Every row belongs to one group in each of 4 separate groupings. Each group adds its own fixed numbers to the row, and there is some noise. The rows also spread widely along 14 directions, which tell nothing about the answers.
(in the rows, 128 means zero)
Known rows, each followed by its group in each grouping:
[107  32 152 193 160 138 115 160 144 182 156 102 144  50 108 145 154 118
  80 159 123 100 134 142  93 128 101 104] : Z Q_688 (4) (2)
[103 102 144  60 140 106 209  88 122 134 143 151 111 193 151 119 131 167
 114 143  84  84 115 129 146 137 151  93] : G Q_895 (2) (1)
[149 151 133 174  71 127 140 112  92 148 128 116 128 126 143 165 183  86
 127 129 143  56 147  90 110 108  95  84] : M Q_797 (2) (0)
[112 142 163 101 112 184 174 144  77 138 111 138 120 147 145 111 140 152
 117 137 127  98 103 116 177 170 105  95] : M Q_927 (0) (4)
[108 157 147 141 125 144 117 117 154 139 102 133 119 132 129 172  86 128
 150 127 120 189 102 149  97  99 118 152] : S Q_908 (0) (4)
[149 182 155 114  63 140 131  92  99 118 110 131 113 160 140 145 116  96
 160 129 122 123 128 143  93 129  95 115] : A Q_921 (1) (3)
[134 125 107  93 100 163 111 134 112  84  89 113  94 142 205 115 103 191
 128  84 107 122 116 126 137 144 123 169] : Z Q_797 (4) (0)
[139 142 124 108 115 145 135 110 128 104 111 161  94 147 125 105 133 143
 153 119  99 138 114 113 138 146  92  98] : S Q_688 (3) (2)
[144 119 156 132 164 128 178 118 152  87 145 142 205 186 101  80 139 127
  94 153 111 166 143 144 123 121 106 122] : G Q_921 (1) (3)
[ 87 155 191 157 139 163 203 146 155 139  88 128 155 137  82 124  96  89
 117 158 171 167 112  92 163  97 137 117] : A Q_895 (3) (1)
[ 85  95 133 144 141 135 143 137 118 134 148 146 138 158 148 162 199 183
  96 104 141 118 108 117 128 148 111  75] : G Q_908 (2) (3)
[118 171 158  72 123 138 164 110  90 132 154 156  98 166 152 104 167 145
 146 126 121 109  90 133 143 203  74  88] : S Q_927 (3) (2)
[107 138 179 114 117 166 157 156 149 127 146 132  86 163 125 113 105 127
 116 143 126 159 139  82 145 135  96 165] : Z Q_895 (4) (3)
[105 185 167 137 125 148 127 168 105 173 126 109 167 154 119 178 151 109
 123 154 178 125 169 131 139 122 137 170] : A Q_908 (1) (2)
[100 135 116 133 139  83 117 122 133 134 142  91 169 147 172 179 150 133
 109 118 159  95 132 148  76 110 165 143] : M Q_797 (4) (3)
[153 124  84 119 112 136  56 130  85  93 118 113 129 146 112 142 114 112
 132  96 147 121 136 194  87 175 189  81] : G Q_921 (0) (2)
[125  75 131 128 147 125 145 135 121 147 168 112 148 131 186 135 179 189
  85 125  95  95 127 156 108 145  90 141] : Z Q_797 (1) (0)
[111 120 106  87 134  69 119  77 134 139 123 162 149 129 120 118 134 127
 151 158  90  43 153  96 140 109 148 102] : M Q_921 (4) (4)
[157 150 112 150 116 149  90 118 107 189  93 169 109 110  45 167 122  91
 169 146  94 156 143 128 121 110 124 103] : G Q_921 (2) (0)
[124 123 159 118  66 145 102 149  89 176 144  96  90 147 118 194 104  89
 122 148 136  55 184 151 108 144 165 119] : M Q_895 (0) (2)
[147 109 128 120 126 110 105  79 173  69 123 143 227 179 138 127 119 157
 128 127  86 135 158 170  92 129  89 127] : G Q_921 (4) (1)
[ 42 135 162 108 167  92 139 111 187 103 144 135 191 170 153 143 117 169
 113 139 158 131 119 129 135 125 139 141] : M Q_921 (0) (4)
[113 140 145  85  81 121 120  93 156 101 105 138 138 187 167 166  83 169
 145 129  97 100 177 129 131 114 130 168] : G Q_688 (2) (0)
[159 177 154  89 115 154 162  96 102  99 149 127 130 195 172 119 136 147
 138 119  94 174  78 192  90 185  62 125] : A Q_921 (3) (4)
[ 71 140 164 120 157 130 130 160 135 165 172 123 128 111 140 137 148 140
 111 149 171 106 115 116 143 160 127 142] : S Q_895 (3) (4)
[ 83 159 190 163 120 162 157 153 122 147 127 115 118  82 115 102 118  72
 118 168 189 118  97  80 152 133 105 109] : Z Q_921 (0) (4)
[134 185 156 141 113 150 137 173 101 124 165  74  73 120 160 116 133  74
 111 139 198 123 130 104 114 150 133 157] : G Q_921 (3) (2)
[106 116 172  95 156 145 146 155  83 208 172 123 145 135 127 137 145 151
 100 174 104 105 117 181 127 179 116 137] : Z Q_921 (0) (3)
[157  58 115 140 118 177 186 118  97  98  95  93 116 147 189 138 132 173
  77  95  91 132  92 179  92 110 124  87] : S Q_927 (4) (4)
[135  97  96 166 158 109 159 118 135 117 119  95  93 137 121 159 117 103
 104 111 140 166  99 154  69  81 201  95] : G Q_921 (3) (0)
[148  91 119 122 105 122 151  94 135  60 115 105 104 117 181  80 100 132
 111 111 106  89 104 136 102 122 129  95] : S Q_797 (3) (4)
[169 149 150 106 113 160 141 128  88 109 106 116 133 107  98  46  77  66
 134 172 128 105 137 135 147 139 142 132] : Z Q_921 (1) (4)
[ 71 151 130 106 147 145 102 158 110 147 174 172 131 156 122 148 204 179
 121 117 166 118 121 101 169 194 108  98] : S Q_921 (2) (4)
[152 178 162 147 139 111 198 114 109 135 130 107 182 137 130  95 159  69
 115 169 144 107 111 121 112 115 114 115] : G Q_797 (3) (3)
[142 131 135 131 122 127 142 142 108 164 131 111 120 122 131 145 143 111
 125 161 114  93 179 116 125  92 131 155] : Z Q_927 (1) (2)
[137  93  86  80 110 115  86 103 116 120 132 136  75 138 172 154 121 188
 150  91  69 109 118 168  85 145 138 123] : M Q_908 (1) (1)
[184 111 113 111  92 171 110 157  96 103 144 109  55 188 120 149 104 123
 113  99  94 157 164 182  79 152 159 123] : G Q_797 (1) (2)
[187 121  92 137 148 182 139 172  72 168 107 132  71 111  69 108 119 109
 121 140  75 169 116 141 132 124 159 113] : G Q_797 (0) (4)
[ 98 187 144 128 133  98 130  97 141  98 155 135 133 131 157 111 158 111
 145 117 179 128  82 103 111 164  88 111] : A Q_921 (3) (0)
[146 145 138 135 163 121 136 118 123 159 105 106 163  65 159 103 119 130
 140 161 105 136  88 147 118 113  87 188] : Z Q_908 (3) (0)
[144 114 169 135  78 213 125 158 128  89 112 126 158 168 154 127 116 180
 100 129  96 142 159 132 154 148  50 145] : M Q_921 (0) (4)

New rows. What belongs after each?
[ 85 152 135 141 117 126 108 123 146 132 112 136  86  86 178 140 144 155
 156 110 146 122  93  70 135 125  82 145] : Z Q_908 (3) (0)
[140 122  99 117  96 142  90 103 111  78  82 135 165 168 134 152 112 155
 135 107 119 113 154 156 124 124 161 101] : G Q_921 (2) (4)
[102 136 106  88 116  97 153  55 135 104  68 151 156 191 158 166 115 165
 151 115  95 110 119 135 120  84 156 102] : A Q_921 (4) (4)
[110  62 134 148 146 102 139 109 159 130 120  95 118 119 125 161  69 114
  99 135 125 137 130 179  69  78 203 120] : G Q_921 (1) (0)
[177 111  92 137 144 101 104 134 138 117 164 110 105 147  92 137 109  86
 118 125 106 153 170 164  63 109 190 142] : G Q_797 (1) (0)
[ 90 101 135 146 174 111 109 139 185 144 160 155 133 124 101 142 153 147
 128 136 115 153 134 103 117 129  89 132] : M Q_688 (4) (2)
[144 165  98 159  97 111 100  84 128  94 114 145 171 165 122 173 175 111
 157 102 140 128 127 136  78 130 112  58] : G Q_921 (3) (1)
[122 145 165 174  73 175 122 166 136 150 126 127 106 120 130 162 137 112
 120 151 128  98 177  67 142 103  82 136] : G Q_797 (0) (4)
[155 117 107 118 205  91 161  78 132 133 138 139 138 113 104  81 124 111
 136 144  86 189  62 177  87 125 124 120] : Z Q_921 (2) (0)
[142 106  76 128 144  99 104 106 137 114 103 112 131 122 167 152 124 164
 132 103 100 127 130 161  82  87 164 151] : G Q_797 (1) (0)
[156 187  71  86 147 129 123 109  61 131  80 126 160 151 153 134 147 155
 154 119 109 135  99 170 127 127 158 140] : A Q_921 (0) (4)
[ 94 151 130 115 122 121 139 114 111  78 114  80  95 121 208 112 121 120
 120  92 202 112  73 128 104 146 150 122] : A Q_921 (4) (2)
[141 113 135 153 105 126  95 126 118 125 162 116 141 107 148 128 155 116
 116 127 123  84 131 140  95 165  82 110] : Z Q_797 (0) (0)
[119 114 122 114 111 135 115 116 167  80  78 146 143 158 126 124  78 163
 133 123 105 132 167 106 156  96 151 144] : G Q_921 (3) (0)
[152 177 125 109 168 114 115 143 111 188 179 141  91 146  55 145 121  68
 153 170 110 180 140 165  86 130 170 149] : G Q_921 (1) (4)
[191 178 122 115 103 172 131 130  79 140 111 125 122 175 127 141 125 125
 144 125  84 172 124 165 111 140  92 151] : M Q_921 (0) (0)
[130 126 127  87 181  91 152 138 139 133 204 119  99 117 149  67 142 131
 106 163 116  95 128 109 134 150 134 168] : S Q_895 (3) (4)
[156  93 116 156 145 131 100 114 110 153 116 109 146  45 123 108 126 111
 130 153 105 104 109 154 106 119 110 128] : Z Q_895 (2) (4)
[125  61 129 133 132 163 111 134 116 144  78 107 144 104 136 152  99 169
 110 130  96 133 130 193 112 109 141 133] : Z Q_921 (1) (2)
[167 134 114 139 130 126  97 115 131 133  99 115 179 110 139 134 126 142
 144 139  93 131 136 155 101 101  99 172] : M Q_895 (3) (3)
[145 118  97 123 107 151 142 121  86 125  89 118  71 136 131 139 108 125
 127 116 110 122 104 135 118 109 173  86] : M Q_921 (0) (4)
[109  96 166 146 104 160  77 163 144 163 157 151 115 120  96 170 126 150
 125 134 102 131 161 130 114 161  86 130] : A Q_908 (3) (3)
[146 171 137  89 135 139 126 165  95 137 190 121 109 199 109 132 149 107
 114 137 149 141 170 156 117 171 155 147] : S Q_921 (1) (2)
[147  99 116 100 151 148  94 111 138 125 129 183 110 122  66  94  94 143
 147 138  61 170 123 158 131 152 112 109] : S Q_921 (2) (4)
[ 72 107 163 182 137 108 115 113 171 176 100 107 151  77 110 191  83  89
 125 154 161 128 120 140  83  72 158 127] : G Q_921 (4) (0)
[138 102  75  94 157 146 132 137  92 146  83 157 133 159 120 130 148 204
 121 121  74 132 136 131 164 107 166 125] : G Q_921 (2) (3)
[ 56 133 170 119 116  94 124  95 154 120 130 119 167 133 205 164 137 168
 125 123 169  83 111 134 101 119 111 140] : S Q_908 (1) (3)
[111  83 101 160 126 123  51 122 121 166 111 133 119  57 107 173 127 134
 145 128 111 101 117 150  95 119 136  92] : M Q_921 (0) (4)
[110 133 149 153 191 125 190 132 103 181 102 107 179  71 106 100 137  90
 109 177 164 120  82 128 148 108 151 128] : Z Q_688 (2) (0)
[140 123 107 161 141 106 133  82 146 108  95 147 170 147 112 142 139 126
 143 120  93 171  99 144  82  90 106  94] : Z Q_908 (0) (3)
[116 148 115 115 135 100 113 111 170 134 177 173  72 179 107 160 147 140
 155 118  95 173 144 103  97 117 103 136] : M Q_921 (1) (0)
[ 36 171 127  79 188 109 106 144 145 163 149 181 103 150  98 157 137 163
 156 126 165 157 103  95 163 157 181 130] : G Q_908 (2) (4)
[114  82 139 131 137 156  78 174 149 122 141 146 100  69  96  76 100 142
 117 136 118 108 147  97 163 172 122 131] : G Q_797 (3) (0)
[163 166 141 123 150 117 184  76 104 141  78 133 222 168  81 119 107  77
 137 174 109 150 126 174 124  92 149 120] : Z Q_921 (2) (0)
[121 169 133 111 147 119 102 123 116 138 124  96 155 121 165 154 114 138
 141 123 159 138  94 185  96 157 145 168] : G Q_895 (3) (0)
[135  90 115 136 106 135 134 110 120  90 124 108 147 165 179 149 143 172
  97 103 116 111 137 151 106 124 121 116] : Z Q_921 (2) (0)
[123 147  91 107 100 157  83 150 101  90 120 140 118 177 173 146 166 204
 124  81 127 123 143 112 144 156 112 138] : A Q_921 (0) (3)
[137 121 101 146 131 116  91 114  82 154 103 130 160  86 103 133 157 111
 141 136 133  91 109 151 108 139 145  75] : Z Q_921 (3) (3)
[ 99 131 177 169 116 142 128 134 126 153 108 110 238 140 117 179 134 113
 106 155 162 105 151 153 126 123 122 121] : Z Q_908 (0) (0)
[147 154  95 115  83 152  52 147 124  77  97 135 122 150 127 132 101 131
 152 111 131 118 184  89 143 126 146 158] : Z Q_908 (4) (4)
[ 74  88 134 158 148 124 113 140 151 117 169 124 135 122 153 151 175 163
  93 112 160 108 108 119 114 154 114  89] : G Q_895 (0) (4)
[157  97  93 160 143 146  84 160  80 151 116 101 118  78  83 137 133  85
 118 123 147 114 135 157 101 140 173  93] : M Q_927 (4) (2)
[106 169 150 129 145 159 139 177 149 127 154 141 100 149 108 123 131 133
 121 138 154 174 145  80 158 132 122 159] : S Q_927 (3) (4)
[169 138  77  75 137  74  96  93 113 110 143 129 122 140 151 115 138 141
 154 126  74  84 160 154 100 134 142 151] : A Q_927 (3) (2)
[157  84 137 128 115 199 186 157  56 145 102  93 104 112 168  99 147 157
  81 142 103  94 110 139 151 124 116 115] : Z Q_921 (1) (4)
[159  83  95 132 106 146 106 155 104 138 125 120  94 102 153 130 148 162
 111 136  78  61 177  96 142 108 133 137] : G Q_908 (3) (4)
[127 124 122 180  99  90 137  83 153  96 124 102  92 134 105 172  95  46
 135 121 156 138 118 137  44  76 181  62] : A Q_921 (3) (4)
[124 139 116 175 114 140 160 147  94 181  82 115 116 141  88 202 139  84
 117 137 158 110 161  92 136  54 207 102] : G Q_908 (2) (0)
[ 85  94 107 104 146  99 144  65 163 108  64 145 118 119 166 129  92 178
 148 120  85 128  88 117 122  69 140 119] : Z Q_921 (4) (4)
[149 151 126 122  52 157  90 142 110 109 103 118  84 122 170 139 112 140
 147 121 111  78 175  76 138 109  96 165] : M Q_927 (0) (3)
[171 177 158 116 147 105 174  84 125 108 135 119 201 158 130  87 115  83
 132 161 114 148 117 162 104 127  96 161] : A Q_908 (2) (0)
[140 160  80 137 132  79 113  93 157 119 103 142 131 130 105 133 129  87
 165 140 114 125 159  72 111  59 154 135] : Z Q_921 (4) (1)
[158 151 126 128  81 163 119 122 112 127  67 162 129 113 120 116 124 139
 159 141  88  95 164  74 179 111  85 128] : G Q_927 (3) (0)
[118 119 137 107 107 145 152 132 138  52 118 115 124 165 149  87 103 134
 104 114 162 106 146 104 150 138 163 117] : G Q_895 (1) (1)
[118  87 146  99 159  98 142 122 184 107 177 148 135 169 105  95 105 149
 111 154  78 135 165 118 127 131 126 151] : Z Q_895 (3) (3)
[118 111 164 121 136 133 166 134 114 141 158 108 155 165 120 134 119 110
  86 164 127 105 140 167 113 140 158 104] : G Q_921 (0) (4)
[184  84  99 155 136 126  96 142 107 142 143 100 126  99  96 134 118  92
 112 144  98 117 160 170  77 106 166 128] : M Q_908 (1) (4)
[102 125 106  66 156 105  98 105 155 103  91 163  87 107  90  78  38 121
 168 133 104 133 112 117 146 129 205 128] : G Q_797 (4) (4)
[ 62 148 166 143 131 132 139 140 142  98 135 109 140 149 141 153 124 115
 111 112 214 132  89 125 117 155 164  90] : M Q_908 (3) (4)
[101 154 161 137 138 106 140 121 135 155 171 107 179 139 168 161 170 128
 111 153 153  98 127 143 103 132  95 146] : S Q_895 (0) (4)
[132 109 122 164 168 181  87 170 130 148 103 137 171  79 100 118 138 151
 120 120 133 186 102 144 134 147  94 140] : S Q_908 (4) (1)
[120 122 122 120 151 115 117 107 108 210 121 144 146 124 119 187 149 146
 141 143  84 133 107 183  86 116 120 122] : S Q_921 (4) (3)
[ 92  89  96 110 142 102 106 140 169 103 136 118  85 151 171 155 111 185
 107  97 112 126 152 108 101  98 180 163] : G Q_797 (4) (3)
[180 146  95  70 127 138 128 132  71 130 122 116  93 151 168 117 132 159
 136 128  81 105 149 154 131 137 139 173] : G Q_927 (2) (2)
[104 113 116 146  90 154  77 130 126 136  95 163  64  87  80 143 102 112
 157 123 122 114 129  92 138 126 134  71] : A Q_921 (0) (4)
[ 92  69 134 186 143 169 114 178 146 137 148 134 108  98 128 148 180 174
  88 104 148 155 116 107 113 135  91 101] : S Q_688 (1) (3)
[148 141 130  93 152 157 143 130  92 150  85 148 166 134 108  93 118 155
 139 155  84 146 109 154 161 141 120 140] : Z Q_921 (3) (3)
[159 127 109 130  95 172  92 190  79 121 113  89 110 130 116 117 100 108
 101 139 145  93 193 113 147 122 191 158] : Z Q_921 (0) (3)
[ 72 152 180 116 117 110 149 131 147 162 121 120 106  90 136 120  87 106
 131 179 154  79 154  65 158  82 141 181] : A Q_921 (2) (3)
[154 102 138 141 111 153 122 142 121  72 163 104 136 137 158  91 143 125
  92 122 135  99 143 118 113 163 101 115] : G Q_908 (4) (4)
[134 126 143 109 159 136 121 150 151 134 156 148 132 131 100  89 112 137
 123 161 104 150 165 116 149 134 117 177] : G Q_921 (1) (0)
[ 95 104 129 119 138 143 126 141 135  96 123 108 125 146 161 137 111 172
 105 112 142 139 114 146 123 137 157 126] : Z Q_921 (3) (4)
[102  99 138 175 156 148 135 156 127 112 119  64 195 118 167 156 133 142
  70 127 190 142 117 170 105 106 159 144] : Z Q_921 (2) (4)
[158 156 128 118 133 147 128  90 114  84 111 149 137 145 102  88 107 101
 155 122 115 178  69 169 102 173 106  79] : G Q_895 (0) (4)
[172 125  83 117 125 118 105 113  84 182 103 127 103  83 132 138 141 131
 154 148  70  84 144 133 115 100 137 152] : Z Q_688 (1) (0)
[120 130 116 111 134 113 136 128 166 114 108 132 131 164 128 143  96 149
 127 153 102 135 192 100 140  50 172 183] : G Q_921 (1) (4)
[118 126 138 104 197 134 185 123 144 144 126 162 135 140 120  83 144 173
 123 143  92 174  77 117 165 139  97 135] : G Q_895 (3) (0)
[125  85 165 177 114 188 117 138 126 169  63 118 118  19 136 126  91 136
 132 150 103 134  82 143 125 105  72 128] : S Q_908 (3) (4)
[130 161  95  81 116 127  89 136 136  88 126 122  75 205 134 154  88 137
 145  97 129 170 165 133 108 129 186 170] : Z Q_921 (4) (2)
[128 159 130 144  54 113  76  71 125  98  86 114 120 117 180 178 119 101
 173 102 146  82 121 129  70 119  98 102] : G Q_908 (4) (2)
[108 102  98 135 146 139 129 137 112 113 101 115  85  83 147 101 127 134
 117 114 152 119  87  94 134 117 163 103] : Z Q_921 (4) (4)
[ 76 173 156 101 102 137  96 135 131 124 119 134 152 186 121 181  95 135
 139 119 177 118 152 140 143 163 173 134] : G Q_895 (0) (0)
[154 136 120 137 118 134 117  89  97  96  78 105 201 103 195 109 141 152
 134 114 119 105  78 170 108 144  76 130] : Z Q_908 (0) (0)
[112 114 118 119 174 137 133  98 144 106  55 138 162 120  99 112  60 146
 142 111 121 207  59 186 121 123 164 118] : A Q_895 (0) (0)
[174 118 105 118 101 175 130 157  70 132 131 117  68 141 137 114 139 135
 111 132  90 103 149 121 137 137 135 117] : G Q_921 (0) (4)
[ 96 128 166 160 136 108 183 104 142 108 145 113 138 152 110 126 124  68
 104 140 181 145  99 125  90 113 152  74] : Z Q_921 (2) (3)
[175 152 118  87 102 129 128 122 120  71 137 117 142 170 161  78 119 136
 126 142  96  87 175 110 146 131 118 162] : M Q_921 (3) (4)
[106 174 136 101 106 165 102 149  97 160  94 148 149 156 147 168 163 180
 145 130 137 104 163 117 173 133 105 156] : S Q_921 (1) (2)
[107 157 140  97 177 103 112 134 176  91 196 132 126 150 124  87 101 119
 125 140 149 171 118 136 112 165 136 173] : S Q_895 (0) (4)
[108  83 126  99 144 138  84 140 156 131 109 149 124  53 135  67  96 178
 132 155  96  90 150 100 173 120 111 176] : S Q_921 (1) (1)
[127 155 124  98 136  92 129 119 108 156 170 131 136 154 102 131 145  89
 133 164 124  77 155 123 123 139 167 118] : Z Q_895 (0) (4)
[129 121  84  88 158 143 118 150 145  90 110 155  73 190  94 121  88 173
 133  95 100 203 132 126 138 129 198 137] : G Q_895 (3) (3)
[ 97 110 129 109 164 118 162  85 150 104  67 114 127 102 155 102  52 144
 137 137 118 163  69 152 121  76 167 146] : Z Q_921 (2) (4)
[ 97 152  98 124 115 108  65  89 121 126 107 159 141 149 118 199 150 146
 171  99 142 128 100 160  89 154 149  59] : G Q_921 (3) (4)
[155 133 126 120 138 157 165 136  63 121  90  82 178 151 129 118 109 100
  92 137 155 116 116 184 120 130 194 111] : A Q_921 (4) (4)
[163 122  68  93 112 119  70 121 109  81 121  95 109 133 202 123 104 174
 124  92 108 103 141 168  99 134 160 178] : S Q_921 (0) (0)
[111 132 101 127 179  89  74 111 130 160 104 150 206  74 118 122 146 148
 149 149 119  96 121 137 139 129 134 147] : G Q_908 (0) (0)
[156  74 103 106 106 156 125 161 135 108 132 111  32 193 120 155  74 141
 105 106  71 157 191 128 107  97 191 155] : Z Q_908 (4) (2)
[ 77 139 129  89  98  79 151  83 115 125 130 136  96 171 137 165 121 106
 142 129 150  51 139 110 116 113 208  71] : A Q_908 (1) (4)
[ 66 170 170  68 134  99 188 115 111 148 177 152  96 184 163 127 178 142
 128 136 152  67 110  88 157 174 113  98] : M Q_797 (2) (2)
[101 130 126  87 168 104 120 104 110 190 115 173 126  84  86 116 119 127
 160 156 110 103 105 147 145 142 152 112] : S Q_927 (1) (0)
[161 113  54 137 114  65  69  71 116  98 127  95 143 111 195 166 157 143
 136  92 117  74 126 175  46 108 151 117] : S Q_921 (3) (0)
